The rows are grouped in 4 ways, from coarse to fine. Each group lies inside one group of the grouping before and may be the whole of it. The rows also spread widely along 15 directions, which tell nothing about the answers.
(in the rows, 128 means zero)
Known rows, each followed by its group in each grouping:
[ 87 152 136 115 105 126 119 152 167 118 143 127 120 130 171  55 127 155
  69 125 107 139 123 137 199 111 117  81 151 112 167 139 135 108 114 156
 104 140 153 116 131 129] : Z_295 Z_842 lapa dun
[135 173 174 114 135 149 194  83 121 152 158 120 129 154 116 157 123  80
 120 107 135 122 177 128 174 120  97 147 132  96 150 105 150 134 113 123
 103 124  73 165 135  92] : Z_674 Z_983 pusab murog
[114 125  89  94 153 122 126 133 171 141  82  95 126 111 149 104 144 132
  97 174 123 107 146  46  86 144 132  85 115 140 164 120 122 139 136 129
 125 165 136 109 140  97] : Z_295 Z_472 Tob sigi
[121 143 141 132 123 185 166 101 123 126  88 150 111 120  83 136 148  91
 108  97 142 128  87  90 118 141 156 104  87 158 148  71 126 138 153 119
 111  94 115 152 146  76] : Z_674 Z_346 Nemap Rimo
[ 91 124 156 111 119 171 115 126 179  97 141 110 125  93 162  93 138 137
  77 127 175 133 117 156 152 125 126  67 112  86 113  83 105 159 128 134
 174  89 139  73 135 118] : Z_295 Z_472 muk Reg
[ 98 143  99  79 125 134 172 119 152 109 107  98 129 125 118 105 158 115
 113 136 155 119 169 117 132 146 157  96 121 149 144 119 107 128 129 132
 131 107 122 125 160 101] : Z_674 Z_346 mezu dibi
[138 179 184 135 151 121 165  87 128 160 150 123 124 152 122 157 128 106
 142 103  94 127 132 130 176  97 102 159 154  96 186 137 165 115  95 134
  77 155  92 166 124  87] : Z_674 Z_176 fabus zikel
[115 117 128 134 120 180 130 135 127 110 136 109 110 116 142 155 138  95
 148 165 143 124 115  76 130 141 169 125 105 150 127 160 118 121 134 157
 103 151 137 111 134 109] : Z_674 Z_346 feki beve
[118 214 143  64 131 103 162 135 185 101  94  64 113 105  90 148 161 115
 127 107 124 150 202 145 156 137 209  94 111 128 193 104  94 129  84 145
 105 110 133  97 160  44] : Z_674 Z_176 sop suso
[155 129 134 184 113 115 169 102 130 155 179 120 105 135 164 199 107 107
 132 118 105 145  68 112 153 144 144 144 138 129 167 130 171  99 151 111
  93 152  98 129 124 122] : Z_674 Z_346 mezu Nokid
[106  98 123 150 137 129 151 100 135 154 147 121 124 143 165 116 154 117
 157 150 102 108 108 103 143 124 129 157 153 146 139 174 126  88 139 126
  97 163 132 145 121 151] : Z_295 Z_472 muk Bab
[ 93  96 115 131 102 179 156  87 151 138 173 130 123 132 156  98 108 101
 125 115 165 126 114  99 166 140  93 156 123 149 117 194 150  85 160 155
  85 171 113 118 144 185] : Z_295 Z_472 Tob Lepe
[109 142 143  99 148 112 116 141 187 132 142  94 141  98 171  85 121 160
  56 135 145 127 142 136 171 109  88  66 148  77 157 119 124 152 103 164
 152 153 131  58 114 115] : Z_674 Z_983 lozut tuv
[ 98 122  86  98 148 124 149  49 189 104 120  74 156 143  91 156 138 128
 180  72 165 158 101 138  67 166 171 137 123 122 182 170 155 105 119 139
 107 131  97 127 178 100] : Z_295 Z_840 pag Bebas
[140 127 163 136 134 167 146 104 142 152 123 120 114  93  89 169 146  90
 140 142 128 137 115  85 142 127 150 137 104 127 140 126 102 124 146 153
  98 161 135  93 122 104] : Z_295 Z_840 pag runi
[ 64 138 114  81 139 131 136  82 198  77 166  72 164 140 161 105 125 150
 121  89 202 143 151 203 137 143 118  93 142  72 137 150 146 138  87 141
 169  96  97  92 162 117] : Z_674 Z_983 lozut Nez
[122 128 148 100 132 141 151 117 145 144 119  87 110 110 153 102 161 111
 133 130 118 116 131 123 148  99 136 131 134 144 147 125  94 116 128 150
 107 132 136 112 126 126] : Z_674 Z_176 sop suso
[108 149 133 105 148 137 178 105 162 121 146 133 144 114  92 136 151 120
  97 129 172 120 163 135 180 136 127  92 111 120 135 143 118 132 113 145
 124 129 112  99 130  95] : Z_674 Z_176 fabus zikel
[ 75 174 117  98  75 178 145 111 161  97 109 108 108 144 136  78 126 109
 121  71 156 153 121 140 133 143 152 108  89 171 159 114 152 120 145 127
 105  91 111 137 185 113] : Z_674 Z_983 pusab murog
[ 86 134 148 100 114 177 152  95 165 141 153  92 106 116 164  86 147  89
 105  87 179 119 138 140 182 125 140 155  95 166 126 137  99  86 128 150
  82 121 148 107 128 148] : Z_295 Z_840 pag runi
[106 153 105 129 104  94 167 107 158 159 121 129 122 131 144 105 140 135
 114 162  95 146 145 128 141 129 125  99 132 134 159 110 140 137 190  73
 147 136  91 106 170 137] : Z_295 Z_840 pag runi
[104 142 143  80 128 123 143 109 182 111 119  78 132  87  98 101 168 154
 165 129 126 152 153 182 160  91 139 104 149 110 153 171  88 129 124 179
 140 146 124  50 150 129] : Z_674 Z_176 sop suso
[ 98 123 149  91 178 154 145 103 148 125 121  95 138 113 113 122 163 101
 125 109 162 108 154 113 150 135 147 136 134 116 137 132  89 108  81 161
 113 131 151 126 117  89] : Z_674 Z_346 mezu Nokid
[116 108 176 114  96 179 129 123 111 114  93  94 103 123 144  80 158 120
 153 105  85 141  69 144 113  81 141 124 163 113 145  63  96 137 146 154
 139  79 145 152 155 131] : Z_674 Z_346 Nemap Rimo
[121 150 154  98 161 146 138  90 152 170  91  66 105 107 159 101 178 107
 147 121 129 101 128 116 106  90 122 138 107 157 161 102  98 137 136 125
 123 126 115 107 125 105] : Z_674 Z_983 lozut tuv
[120 129 134 105 137 115 131 109 174 102 120  77 139 116 132 126 153 165
 154 144 113 140 111 157 112 106 135  89 156  83 166 139 121 142 116 157
 150 131 120  99 144 108] : Z_295 Z_472 Tob Lepe
[158  88 114 116 120 134 141  85 151 159 128 111 143 127 128 122  84 132
 105 132 119 148  90  77  86 121  54 114 159  78 172 123 180 154 176 161
 119 187  76 110 157 146] : Z_295 Z_840 pag runi
[105 135 125 105 132 153 165 110 126 130  97 116 131 148 103  98 160  99
 141 119 117 117 145  96 131 128 143 131 137 152 153 132 115 112 119 150
  95 124 132 169 144 105] : Z_674 Z_983 lozut tuv
[122 143 137 108 119 152 141 102 160 130  91 128 125 110  85  82 151 149
 113 104 112 142  90 128 132  97 113  82 128 124 176 115 128 137 153 163
 112 129 117 113 144 109] : Z_295 Z_842 lapa dun
[158  95 158  82 130 126 214 116 119 156 152  65 118 121 145 124 156  90
  99 114 123 106 169 130 175 105 127 148 173 115 125  78  69 111 118 175
 105 107 134 138 115 134] : Z_674 Z_346 Nemap Rimo
[111 101 124  66 133 144 151 130 138 107 104  58 137 135 134  93 160 109
 142 138 126 123 174 111 112 123 153 120 167 107 133 111  78 130 102 178
 132 111 154 141 152 116] : Z_674 Z_983 lozut tuv
[142 129 121 109 155  99 184 139 147 135 153 149 160 120 109 129 131 142
  52 185 133 104 178 108 192 123  84  60 156  84 142 138 126 154 109 158
 135 160 107 107 106  98] : Z_674 Z_176 sop suso
[149 112 140 103 155 123 178  95 126 145 129  60 127 140 170 134 182 117
 158 167 122  91 138 142  99  88 114 123 149 120 139  96  99 154 127 131
 151  96  98 143 119 108] : Z_674 Z_983 lozut tuv
[ 96 150 165 157  70 154  99 150 159 133 150 125  90  90 167 139  86 103
 129 136  98 197 121 114 178 140 157 122 134  83 131 107 139 126 177  98
 143 162 129  50 177 148] : Z_674 Z_176 sop suso
[138 119  86 110 117  93 204 132 154  99 128 116 144 144 102 125 148 149
  86 131 117 123 126 127 143 150 163  70 153 132 167 116 122 116 116 159
 112 105 136 153 132 100] : Z_295 Z_472 Tob Lepe
[ 88 141 125 116 126 154 159 111 158 128 116 121 126 116 101 137 136  85
 114  93 153 149 147  97 151 174 181 124 108 138 131 109 110 102 127 119
 113 125 141 114 149 103] : Z_674 Z_983 pusab murog
[ 66 129 151  97 110 181 136  97 148 120 133 100 116 113 147  65 166 119
 162 114 153 126 135 165 165  95 122 143 126 148 118 166  98 111 142 149
 129 122 125 100 158 163] : Z_674 Z_346 Nemap Rimo

New rows. What belongs after each?
[122 141 162  74 164 170 130  84 146 142 110 105 147 123 113  94 142 123
 116 155 154 103 166 107 117  85  53 111 127  83 152 129 130 174 119 166
 131 154  90 122 134  97] : Z_295 Z_840 pag runi
[101 140 141  90 174 148 160  83 160  97 145  92 153 135 105 170 156 101
 149 122 187 115 169 135 137 145 153 127 120 100 134 154 116 124  75 151
 122 116 114 129 137  71] : Z_674 Z_176 fabus zikel
[106 117 141 168  88 201 158 107 118 113 146 204 132 113  72 134 125 110
 141 168 139 149  99 117 173 124 109  96 110 126  99 164 144 144 193 135
 138 142  92 104 154 143] : Z_674 Z_176 sop suso
[159 127 118  83 116 137 213 142 120 127 121 141 136 127  90 122 129 104
  56 173 136 110 193  81 161 134 105  67 135 118 133  88 115 162 142 162
 119 122 105 141 138  96] : Z_674 Z_176 sop suso
[ 82  77 148 119 108 177 194 115 116 107 193 135 141 156 154  91 142  88
 108 138 158 111 169 148 212 135 125 150 170 102  63 140  91  87 119 151
 123  93 153 169 128 175] : Z_295 Z_472 Tob Lepe
[119 114 116 132 142 120 156  76 134 151 122 122 136 136 142  95 166 160
 161 147 103 105  72 143 110  77  77 114 149 143 167 168 149 134 161 133
 133 148  77 132 132 141] : Z_674 Z_346 Nemap Rimo
[113 123 133 106 168 186 164 111  92  85  67 171 162 157  43 106 193 122
 152 176 122  82 118  98 109 103 129  80 132 135 140 138 107 158  94 172
 121  95 129 213 119  52] : Z_674 Z_176 sop suso
[ 68 121 102  89 121 162 136 140 146  96  80 122 124 129 142  42 170 126
 105 128 139 112 120 114 126 132 164  87 118 173 132 114  92 117 128 137
 127  89 167 146 147 116] : Z_674 Z_176 sop suso
[133 148 143  70 142 116 157  88 174  91 117  75 159 127  86 120 157 166
 135 118 136 140 136 192 117  95 118  76 155  66 180 116 121 167  97 179
 151 100  99 110 146  82] : Z_295 Z_840 pag runi
[111 112  95 100 127 103 150 114 176 140 135  76 134 121 184 107 123 132
  97 139 142 138 148 126 111 141 117  94 146 104 140  98 129 145 157 106
 169 128 102  81 161 141] : Z_674 Z_983 lozut tuv
[137 143 135 105 143 146 167  89 113 146 101 106 129 153 142 118 154 110
 142 155 117  99 132 109  86  98  88 111 129 122 157  89 143 168 144 110
 140 110  74 174 142  91] : Z_674 Z_983 pusab murog
[124 142 152  94 146 175 181  95 130 102 139 154 161 127  55 107 160 137
 122 156 162  99 156 151 180  83  70  84 130 112 134 186 123 158 104 205
 118 136  89 132 115  98] : Z_674 Z_176 sop suso
[114 141 139 107 121 198 143 128 124  77 114  98 107 112 110 153 181  99
 177 176 164 108 135 112 121 127 186 107  79 171 123 152  87 138 116 167
 120 102 140 121 139  75] : Z_674 Z_346 mezu Nokid
[ 99  89 124 109 117 191 163 109 128  93 144 155 159 137  81 103 136 112
 108 150 169 126 140 111 154 138 112 102 136 104 102 151 114 133 130 183
 125 122 131 140 142 133] : Z_295 Z_840 pag runi
[167 127 163  71 113 144 180  84 138 148 133  52 114 129 151 147 102  80
 123  94 128 147 161 130 106 110 100 145 161  67 153  49 139 157 144 136
 128 108  73 130 173 118] : Z_674 Z_176 sop suso
[132  86 144  96 119 169 160 145 115 107 124 116 135 128 105 107 140 106
 110 140 128 123 133  91 155 121 134 111 163 109 125 122  95 124 108 205
 103 128 163 149 131 118] : Z_674 Z_176 fabus zikel
[121 107 146  98 150 118 181  67 161 124 144  94 159 101  81 121 176 160
 158 109 143 130 120 205 151  85 107 108 166  89 139 156  95 133 127 174
 159 122  93  80 132 136] : Z_674 Z_346 Nemap Rimo
[125 138 163  91  81 156 126 145 160 129 167  48  96 117 194 120  77  87
 100  96 135 168 171 111 173 131 128 146 152  80 145 101 130 120 120 172
 101 153 135  82 164 145] : Z_674 Z_983 lozut tuv
[111 106  89 114  95 128 169 163 132  71 114 134 151 132  84 107 157 154
 125 174 108 143 128 123 143 142 171  49 157 126 137 143 102 134 129 179
 144 114 150 129 149 112] : Z_674 Z_983 pusab murog
[ 85 117 143 101 105 222 125 133 125  74  87 154 134 103  65  62 172 137
 140 151 149 122 106 118 145  95 125  77 113 150 121 163  92 149 135 209
 129 117 146 118 148 116] : Z_674 Z_346 Nemap Rimo
[117  93 150  68 162 146 164  90 158 135 156  67 154 127 161  76 136 120
  77  85 179 104 153 156 155 105  73 124 172  76 126 105 103 131  88 183
 133 111 124 120 112 137] : Z_674 Z_983 lozut tuv
[114 103 102  95  98 139 179 102 125 115 120 125 143 142 100  86 132 135
 137 139 113 140 138 125 123 115  98 105 176 111 143 139 139 139 166 157
 138 132  89 144 182 150] : Z_674 Z_346 Nemap Rimo
[ 96 171 130 104 101 167 157 132 168  79 138 103 120 106 111 147 155 110
 123 131 183 140 156 144 168 150 190  78  71 156 128 137 101 132 113 153
 125  98 133  84 146  84] : Z_674 Z_983 pusab murog
[ 90 155 104  99 153 135 149  91 135 135 110 145 156 179 151  59 142 143
 100 175 131  85 156 108 113 106  52  90 131 122 167 143 173 158 127 113
 130 134  76 188 148 103] : Z_295 Z_840 pag runi
[138  91 136 150 151 135 152 104 121 139 149 114 142 138 138 163 143 116
 157 149 110 118  86 103 124 122 128 133 157 107 143 150 133 116 115 152
 113 153 122 146 108 114] : Z_674 Z_983 pusab murog
[120 216 166  96 180 117 186  72 154 171 102 124 128 124  71 122 169 117
 111  83 131 102 173 137 179 102 107 128 109 143 200 125 132 124  93 127
  82 139  86 141 117  56] : Z_674 Z_346 mezu Nokid
[139 144 122  99 116 118 172 131 146  98 121  97 134 141 122 131 151 135
 104 156 121 129 143 135 127 127 151  68 136 111 164  88 119 155 119 147
 135  93 122 143 144  80] : Z_295 Z_840 pag runi
[ 82  93  83 118 113 200 180  72 136  92 149 118 132 151 109 146 137  72
 158  85 206 124 111  95 118 182 176 158  91 189 114 184 136  77 133 155
  77 114 117 165 163 131] : Z_674 Z_346 Nemap Rimo
[138 107 126 104 111 132 190 120 136 147 140 115 121 124 128  99 138 114
  91 115 123 123 129 115 168 116 110 119 150 140 143 116 117 113 146 165
  97 133 126 126 134 143] : Z_674 Z_176 fabus zikel
[ 90 120 117  77 134 155 137 113 175 136  93  87 114  93 161  43 180 139
 108 146 155  98 134 122 123 102 115  96 103 172 128 126  82 131 157 140
 140 124 141  79 138 146] : Z_295 Z_472 Tob Lepe
[109 140 144 143 125  94 178  50 140 162 130 128 141 154 104 102 167 154
 190 111  68 150  95 200 141  80  98 146 178 107 176 147 150 115 168  99
 134 127  75 148 156 151] : Z_295 Z_840 pag runi
[142 165 149  62 131 115 157 105 160 128 122  45 116 128 166  89 152 144
 132 109 119 114 146 175 134  66  99 113 151 119 190 121 125 144 102 173
 110 117  96 121 137 106] : Z_674 Z_176 sop suso
[107 171 183  94  86 182 160 131 121 132 123 112  89 133 142  75 140  85
 117 105 118 132 160 132 192  91 121 141 125 145 141  98 112 120 132 153
  86 106 134 147 155 124] : Z_674 Z_176 fabus zikel
[111 156 144 124 120 132 155 104 157 149 139 112 122 125 148  98 137 130
 112 114 127 134 129 150 169 103 102 113 133 125 155 123 138 131 140 130
 124 130 100 103 136 131] : Z_674 Z_983 lozut tuv
[ 97 125 150 127 120 133 139 125 156 137 120 134 126  99 126  76 139 148
  84 106 113 149  97 154 172 109 122  87 157  95 143  87 113 134 153 128
 156 120 132  85 138 137] : Z_674 Z_346 feki beve
[ 77 121 113  22 121 174 152 128 173  86 108  71 147 121  91  47 138 110
  94  88 188 135 216 113 156 143 136 108 145 121 131 149  83 114  89 224
 104 127 160 108 167 126] : Z_674 Z_983 lozut tuv
[111 132 115  66 118 132 172  96 160 112 136  68 144 129 111 111 141 123
 157 124 147 138 187 142 136 121 119 123 147 116 150 173 121 126 121 178
 119 146  98 103 166 133] : Z_674 Z_983 pusab murog
[102 160 146 106 129 116 122 110 170 118 130  66 125 122 175 110 157 152
 161 145 119 138 135 181 128  91 125  99 144  97 162 131 124 153 124 127
 166 117 104  86 149 114] : Z_674 Z_983 lozut tuv
[118  90 105 117 162 117 159  88 142 143 127 104 155 138 122 109 157 141
 155 138 117 111 112 113 116 114 107 127 173 120 154 176 126 112 122 165
 120 160 116 138 124 136] : Z_674 Z_983 lozut tuv
[115 109 169 111 117 186 131 105 124 120 135  96 112 124 164 107 126 103
 129 115 141 132 105 131 127 105 105 134 146  95 129  93 123 138 136 150
 136 110 119 130 147 132] : Z_674 Z_346 mezu Nokid
[138 142 133 141  96 147 169 128 116 152  89 141  89 119 107 105 159 109
 144 127  71 131  82  91 146 103 153 124 118 197 174 127 120 106 170 143
  71 142 134 144 135 121] : Z_674 Z_176 sop suso
[133 112 105  95 101 118 141 101 173 141 139  60 110 130 188  99 105 131
 118 108 123 141 116 111 101 124 101 124 148 120 175 124 162 125 158 148
 106 153 100 106 167 157] : Z_295 Z_472 muk Reg
[122 150 153 102 122 105 168 136 191 112 192 102 139  97 142 124 129 160
  62 144 157 134 176 184 229 115 107  69 144  69 136 143 113 137 101 173
 146 139 121  49 113 127] : Z_295 Z_472 Tob Lepe
[113 148 147  84 164 128 151  66 179 139 147 103 154 128 114 124 123 130
  98 102 160 131 165 146 149 118  77 109 146  54 159 128 151 140 109 140
 131 140  78 113 142 100] : Z_295 Z_842 lapa dun
[ 75 134 152 106 111 177 127 111 155 143 152 107 110 107 167 124 105  66
 133 136 158 155 191  93 167 149 131 162 120 103 100 135 121 116 158 102
 131 163 117  78 177 151] : Z_674 Z_176 sop suso
[104 186 149 134 117 110 142 102 190 130 165 105 122 113 132 161 124 132
 127 117 135 164 141 163 183 135 150 115 113 103 172 152 149 118 124 117
 117 149 102  72 145 105] : Z_295 Z_840 pag runi
[163  83 109 120 109 146 233 111 104 152 122 145 131 115  61 124 171 105
 117 153 118 111 125  95 151 119 122 106 135 171 117 126  89 123 176 172
 106 131 117 134 117 145] : Z_674 Z_983 pusab murog
[ 89 153 146 106 124 179 143 110 138 130 115 115 115 129 154  67 164 113
 118 137 153 103 141 131 147  98 105 107 101 157 131 125 113 141 138 133
 128 107 116 127 135 118] : Z_674 Z_983 lozut tuv
[123 112 114  86 113 153 162 129 122 108  87 118 132 136 108  65 155 135
 123 143 107 114 118 113 118  97 117  88 153 144 155 124 114 139 134 181
 113 115 130 159 148 118] : Z_674 Z_176 sop suso
[153 119 113 133  86 144 210 113 131 139 147 131 111 109  90 163 127  97
 104 125 138 142 124  96 164 147 147 112 112 161 138 122 126 118 177 152
  96 136 102 107 147 130] : Z_674 Z_346 Nemap Rimo
[113  98 107 106 161 123 159 118 154 137 124 108 139 112 158 113 158 121
  97 159 148 102 135 103 130 136 133  99 132 131 121 116 100 130 131 122
 143 126 133 109 119 117] : Z_674 Z_176 sop suso
[115 195 134 104 154 135 132  80 209 139  87  73  97  91 136 127 150 121
 102  24 168 129  67 135 113 134 175 114  52 194 211  99 136 107 110 124
  75 114 124  88 126  62] : Z_674 Z_176 sop suso
[148 132  93 156 130 106 195 111 158 134 138 125 125 113 111 177 158 129
 103 124 143 125  78 120 140 156 173  81  94 178 162 124 128 118 142 126
 111 117 114 104 108  90] : Z_674 Z_983 lozut Nez
[ 88 152 122 124 183 119 127 111 163 138 129 111 133 134 194 101 177 147
 118 189 140  69 137 115 136 111 113 100 106 145 151 163 124 128 101 103
 135 144 124 126 102  94] : Z_295 Z_472 Tob Lepe
[ 91 103 123  78 124 145 161  84 169  95 128 137 178 127  66  76 115 155
 100  91 162 163 139 170 138 124  71  75 178  48 132 123 144 158 139 167
 171 116  89 104 183 140] : Z_674 Z_176 fabus zikel
[141 151 159  63  84 169 178 125 118 103 125  61 103 143 127 114 135  89
 146 118 122 132 184 129 145 102 135 134 147 122 156 105 115 136 116 190
  92 105 109 158 174 108] : Z_674 Z_346 Nemap Rimo
[139 142 157 108  98 163 161 104 120 157  95 108  94 131 125 115 114  75
 135  93  92 149 125  85 123 116 127 155 139 132 165  74 139 123 166 125
  87 131 108 155 169 121] : Z_674 Z_176 sop suso
[ 95 202 165 117  98 121 200  84 139 150 174 107 115 167 158 140 113  75
 128  88 122 154 205 175 201 135 125 160 138  98 146  92 160 112 132  62
 119  99  67 156 175 122] : Z_674 Z_983 pusab murog
[115 121 115  83 116 140 172 123 166 103 124  84 126 100 114 116 149 120
  96  99 164 135 139 133 148 144 167  95 123 141 140 110  91 119 122 171
 120 105 140  92 147 113] : Z_674 Z_346 Nemap Rimo
[172 166 193 118 100 166 161 121 132 138 171  80  89 118 167 172 118  93
 127 161 127 123 154 122 167  92 102 131 111 102 146 110 137 155 131 162
 104 139  90 107 128 107] : Z_295 Z_472 Tob Lepe
[ 97 121 104  91 147 131 179 104 150 104 120 133 157 139  82  99 177 137
 116 148 143 112 159 132 150 132 138  81 140 124 136 151 100 121 116 153
 128 110 129 146 135 103] : Z_295 Z_842 lapa dun
[146 102 117  95  78 164 178 110 128 120 131  70 108 136 172 116 125  99
 127 119 140 137 111 126  91 122 121 113 126 138 131  72 131 148 174 138
 135  85  95 134 168 144] : Z_674 Z_983 pusab murog
[141 112 116 124 106 131 186 116 121 139 121 123 115 129 147 101 159 128
 126 163 102 111 105 132 130  97 115  96 138 157 137 104 117 141 176 122
 135 106 101 137 138 138] : Z_674 Z_176 sop suso
[123 135  89  73 134  84 114 119 201  78  76  44 155 115 118 117 136 190
 139 115 117 168 104 154  46 129 157  41 164  74 206 100 138 173 114 161
 180 110 110  81 181  79] : Z_674 Z_983 lozut tuv
[ 94 111 111 103  92 154 129  97 178 101 146 103 136 110 156  89 119 157
 133 135 168 159 102 169 113 111  84  79 129 104 126 147 151 162 183 139
 178 125  78  55 187 166] : Z_674 Z_176 fabus zikel
[ 73 117 159 129 120 147 128 112 152 153 114 141 127 102 128  69 156 129
 125 136 103 152 122 144 165 111 126 120 151  98 117 101  89 123 172 103
 164 129 146  89 149 158] : Z_295 Z_840 pag runi
[ 96 168 130  89  94 137 160  99 162 102 146 106 138 161 121 109 103 117
 114  99 141 164 172 154 153 142 125 112 143  84 167 117 165 131 125 133
 118 110  93 145 189 111] : Z_295 Z_840 pag runi
[116 137 147  82 144 181 125  95 163 121 122  99 133 115 106 122 123 105
 114 115 164 131 149  89 129 127 108 116 113  97 154 140 134 136 111 180
  97 155 114 113 146  93] : Z_295 Z_842 lapa dun
[116  74  89 149 140 170 129  77 141 129 131 134 152 141 142 116 108 130
 123 106 160 120  29  78  77 144  85 113 123 138 152 164 183 122 149 156
 107 161  97 143 131 138] : Z_674 Z_983 pusab murog
